The first 10 rows are patterns. Each new row is the sum of 3 different patterns, raised or lowered, with some noise. Before adding, each is slid sideways (what falls off one end comes back at the other) and multiplied by a number that may be negative. Names go in the order of the patterns.
(in the rows, 128 means zero)
Known rows, each followed by the names of its patterns:
[124 125 144 117 147 145 128 128 125 158 163 116 108 122 131 133 117 136
 147 137 105 123 118 143 118  98 131  85 146 121 140 133 119 121 133 130
 141 123 135  92 129 133] -> X
[135 122 145 139 128 136 122 153 139 134 130 139 100 117 106 140 115 116
  98 137 143 169 129 124 127  80 132 135 135 125 119 111 126 159 119 147
 137 119 154 155 123 131] -> G
[142 143 125 113 115 123 117 171 164 126 125 127 131 158 137 124 135 120
 154 131 147 141 108 125 146 130 130 126 122 129 176 176 122 131 113 130
 142 146 127 174 150 137] -> V
[120 129 109 122 106 134 140 132  90 138 143 113 150 125 140 138 122 155
 149 137 131 121 129 158 126  86  83 122 123 118 169 130 137 129 137 176
 137 133 134 142 117 125] -> M
[125 103 127 131 122 130 144  80 146 109 112 121 107 110 135 152 113 132
 127 116 139 123 135 104 133 129 122 119 124 143 155 137 130 121 132 112
 150 132 129 144  97 119] -> S
[144 101 137 147 118 118 176 134  94  85 176 130 130 139 119  80 141 118
 130 114 141 135 131 111 137 126 127 131  87 162 127  80 130 133 167 132
 143 120 119 143 129 119] -> P
[176 131 117 124 123 134 126 127 132 124 123 128 125 132 133 146 121 124
 168 126 113 159 131 120 129 101 138 132 118 122 145 152  98 128 137 137
 129 122 117 122 125 154] -> N
[153 138 140 145 131 125 131 157 121 120 123 102 176 146 125 118 150 109
 171 127 138 127 139 154 126 142 112 156 137 121 120 126 125 137 176 111
 146 115 114 123 176 112] -> Q
[124 129 115 132 137 149  80 169 162 121 133 155 136 125 135 143  98 107
 169 116 113  80 119 113 137 139 124 120  98 131 160 146 141 122 129 118
 121 135 122 125 126 119] -> T
[126 166 136 152 128 140 124 126 110 149 142 121 118 123 135 147 107 137
 124 104 104 114 121 131 126 132  99  82 106 126 164 101 123 176  93  92
  99 142 110 123 131 132] -> A

New rows, each followed by the names of its patterns:
[141 145 129 135 138 110 144 124 130 111 121 120 127 144 119 155 137 125
 152 135 133 125 136 128 151 137 130 132 127 164 152 120 115 140 117 125
 126 137 117 133  85 126] -> G V S
[150 144 106 152 104 141 137 122 132 134 131 134 131 109  97 154 100  78
 158 153  97 144 115 159 156 126 123 132 130 107 115 138 115 124 114 134
 145 138  82 153 106  89] -> M N Q
[159 180 109 117 151 181 127 143  95 149 133 149 148 126 156 142 168 140
 150 146 158 157 152 134 120 193 104 163 158 149 117 175 116 145 140 148
 143 140 149 152 178 160] -> M P Q
[172 136 153 152 165 109 197 141 144 130  94 185 161  78 150 133 166 127
 169 129 132 157 148 102 128  85 136 188 113 130 205  97  91  93 203 126
 134 161 131  85 177 157] -> X P A
[136  82 125 155 111  82  46  55  97 109 112 146  78 116 110 117 118 109
 105  63  89 118 111  95  78  81 118 120  87  80  52  86  86  99 105  75
  84 106  56  51 111 102] -> G V A
[147 131 123 111 119 129 155 131 115 107 150 145 126 144 144 139 176 172
 124 164 112 150 185 116 117 148 141 144 111 132 139 125 108 122  94 174
 177 133 137  94 156 113] -> X V M
[109  85 110 130 114 127  80 117 125 137  95  99 136 143  82  96 155  91
 115 157 115 133 122 114  70 111 136 155 103 102 100 100 169  87 102 182
 131 110  71  91  83 101] -> V S P
[120 123 110 122 104 131 147 104 112 147 116  84  65 150 118 113 119 135
  50 112  99 116 101 140 132 110 108 119  88 104 104  66 153 114  56 118
 117 146 124 115 113  85] -> G V P
[165 135 114 161  94 161 150 155  73  91 164 153 159 117 142  88 161 122
 135 146 141 156 152 117 104 152 142 180 130 180  97 122 112 160 171 136
 168 111 128 132 126 144] -> S P Q
[147 120  78 130 143 106 117  81  88 127 126  91 111 106 126 108  94 135
 130  96 127  92  94  65  95  78 159 106 156 126 110 121  86 107  94 127
 101  99  94 100 138  64] -> G S N
[142 123 158 128 155 111 167 157 164 119 156 155 138 155 132 180 173  81
 155 160 187 143 166 157 158 173 145 142 167 154 186 164 122 112 197 166
 119 120 206 162 139 156] -> X P N
[167 139 140 121 100  77 149  93 127 114 135 116 131 130 111 123 105  91
  73 163 104  84 124 126 165 114 120 108 130 129 107  94 122 117 135 139
 111 126 148 144  88  84] -> P Q A
[131 126  79 138 179 157 135 118 150 131 116 188 145 160 144 100 143 167
 110  68  85 131  87 146 197 127 125 118 123 186 138 138 169 130 124 116
 124 138  90 115 118 127] -> V M N
[172 135 142 143 167 167 155 144 157 146 145 165 131 115  85 158 153 177
 154 153 129 128 124 131 157 150 137 148 174 155 168 169 112 124 159 160
 143 167 154 158 170 112] -> V Q A
[127 158 131 157 126 124 105 150 150 114 131 150 117 185 142 137  85 135
 113 179 147 111 112 141 131 122 149 116 158 155  74 138  95 117 135 121
  98 167 116 100 135 172] -> S N Q
[118 148 129  71 106 121  80 119 109  75  88 119  95 104  99 115 107  85
 106 111 117 126  52 115 122 127 121  80 101 102  96 130  83 127 144 110
 138  66 110 107  88  89] -> P Q A
[133 123 120  85 127 125 126 108 138 107 126 117  67 145 168  42 103 130
 143  96 121 106 137 103 159 141  96 123 150 175 104 137 147 117 104  84
 191 113 106 105  98  89] -> S P T
[ 51 128  97  97 115  84  93 125 126  93  94  90  65 155 113 103  90  88
  77 130  76 126 109 120 112 120  85 123 106  86  64  82  89 107 156 122
  85 109  86 107 107 139] -> G S Q
[132 147  96 130  88 110 117 113  93 112  75 153 135 128  78 143 142  81
 122 130 141 123 100 131 134 133 121 143 118 120  93  66  74 110 110 111
 127  85 112 110 150 143] -> M N A
[ 95 100 133 154 106 136 160  73  78 110 137 129 142 120 120 162 129 110
 167 122 121 132 111 133 151 134  96 114 152 111 142 120 126 120 110 100
 117 108 156 158 131 109] -> V N A
[ 90 117 104  96 126 127 128 120 113 137 114 124 107 105 148 106  76 113
 113 141 175  93 102 101 115  97 134 120 105 117 154 127  86 156 131 130
  80 155 109  96 155 123] -> P Q T
[106 132 142 164 146 162 134 124 137 130 134 174 100 154 189 140  85 199
 176 105 115 201 155 143 176 154  95 140 174 136 120 115 153 143 134 156
 139 142 134 104 197 157] -> P T A
[ 90 118 147 107 153 105 128 106 139 100 129 109 112  80 108 120 178 111
 109 125 120 104 159  94 109 107 128 115  89  83 140 142 144 120 116 148
 100  93 143 144 123 121] -> X S P
[133 166 170 153 161 140 152 169 147 150 161 148 169 148 159 185 125 132
 198 171 149 147 118 163 182 196 142 167 166 104 153 168 137 184 161 146
 158 171 132 186 125 123] -> V S N
[125 123 132  98 167 106  96 120 142 119 140  97 118 126 123 134  82 108
 137 116 130 117 147 141 107 108 119 137 131 134 117 138 149 129 164 108
 146 105 122 110 151 117] -> X P N
[144 109 102 144 118 132 123 157 105 139 165 130 111 141 123 135 115 133
 151  68 110 159 178 140 140 133 131 127 148 157 126 101  93 114 155 124
 127 154 100 130 126 128] -> M T A
[110 149 150 157 140 123 115 141 127 153 139 161 128 142 144 141 125 140
 117 155 160 123 124 133  74 132 170 135 141 138 155 134 116 147 162 104
 144 128 206 187 141 168] -> X V T
[150 139 166 186 163 209 155 146 145 163 181 167 154 153 136 152 164 214
 171 152 145 168 140 156 157 152 190 146 165 133 104 168 176 126 143 143
 180 123 139 153 190 146] -> X N A
[101  81 103 113 158  95  98 118  42 108 123 111 116  92 115 126 118 124
 145 149 108 137 130 121 116 101  95 121 108 101 135 107 139 129 125 135
 130  85 106  99 118  97] -> G M T
[178 110 117 161 111 144 148  87 157 104 100 115 100 167 110 103 130 181
 156 126 154 138  89 138 150 102 132  96 162 152 167 126 138 136 157 145
 176 124 145 133 100 126] -> M S T
[142  83  99 112  43 110 146  99  70  85  98 129  98 111  96  60 129  79
 105  86 132 100  94  75 105  96 104 112  27 142  83  64  91 127 101 121
  91  90 104 103  88  93] -> V P Q
[114 105 106 128  98 105 119 107  85  98 124 127  96  91  85  95  79  92
 119  96 125  95 120 123  76 106 119 131  92 110  88 108  95 105  91 103
  90 114  87  97 103 114] -> V M P
[185 152 166 137 193 210 203 141 183 119 150 151 143 182 180 101 173 191
 242 162 161 138 104 170 199 183 170 123 155 176 202 149 225 178 111 160
 234 168 172 164 143 144] -> G V P
[156 190 104 155 162 142 172 177 149 150 163 110 200 131  96 111 121 135
 152 207 143 160 154 149 193 158 163 134 171 142 141 132 169 135 163 148
 155 142 154 113 177 164] -> M S T
[132 111 134 124 152 188 146 102 120 146 148 119 129 134 133 117 148 119
 128 135 152 115 128 171 115 121 147 128 118 136  86 140 168 117 126 124
 145 105 130 147 123 135] -> S P N
[112  93 101 127 133 111  61 121 115 123 117  83 108  76 128 118 151 127
 117  75 123  94 116 137 116 112  81 157 105  97 142 163 170  91 111 113
  94  91 139  50 145  83] -> G Q A
[134 176 175 155 135 126 132 129 125 133 172 155 140 144 138 101 108 123
 162  89 159 189 107  97 101 129 148 144 154 142 120 185 116 168 148 129
 125 143 111 151 159 119] -> G V A
[118 129 136 157 144 138 151 145  94 137 122 143 143 120 137 132 134 126
 158 101 138 168 135 117 148 137 122 159 150 142 148 109 114 123 140 143
 164 114 129 149 116 154] -> V P Q
[171 147 152 125 129 108 126 142 120 184 144 112 163 110 183 153 161 125
 142 152 173 109 157 126 141 103 176 148 147 110 172 135 146 169 149 146
 148 165 191 172 111 143] -> X M P
[140 137 129  96 121 107 148 127 104  99 101  96 131 120 115  93 118  86
 143 114 120 102 108 148 111 130  93 142 133 111 126  89  99 141 112  80
 132  93  82  94 149  87] -> X Q T
[149 167  90 123 131 125 102 189  38 109 138 112  99 110 139 130 133 127
 149 113 141 134 189 132  95 134 108 154 160 167  89 112  68 112 132 119
 143 137 129 111 140 146] -> N Q T
[111 103  63  75 108  87 155 115 115 113 137 104 164  87 105 114 119 118
 114 111  53 142 131  83  87 117  98 139 159  94 130 104  83  85 191  95
 100  88 126 132 132 114] -> V N Q
[105 138  90  91  89 115 100 145  61 117 123 147 124 109 103  58 125  95
 109 106  99  87  85 150  70 135 112 107 133 114  79 104 110 108 114 125
  71 110 102 120 131 127] -> X G S
[ 66 116 151 161  74 118 121  87 125 158 113 141 131 125 115 125 109 146
 110 134 147  95 140  85 108 166 114 113  96 129  70 133 111 107 106 101
  98 125 135  90 136 130] -> X S P
[154  69 119 136 106 123 109 115 141 148 106 172 113 101 115 106 112 129
 149 111 125 121 108 136 130 149  91 150 144 145 118 128 167 156 132 135
  89 128 136 134 119 116] -> S N T
[170 135 138 130 158 137 106  86 129 130 131 155 181 177 112 126 155 139
 151 154 144 143 116 122 146 154 105  99 156 115 105 116 182 131 113 152
 135 170 174 129 181 145] -> V M A
[164 175 158 142 167 150 153 178 188 158 122 135 151 120 175 137 163 185
 156 111 165 171 126 229 127 181 197 148 187 209 154 128 164 135 190 164
  94 110 149 182 119 188] -> M S N
[ 73 111 126 133 120 127 125 116 123  84 112 130  96 105 136  82 141 181
 114  83  55 154 119 139 105 135  96 135 124 130  94  89 117 101 100 161
 142  86 123  67 137 130] -> V P Q
[165 135 106 116 131 138 159 145 138 136 101 122 155 157 148 128  67 132
 171 153 141 156  95 166 131 131 136 120 136 150 174 132 148 148 147 135
 152 141 119 130 102 136] -> G V Q
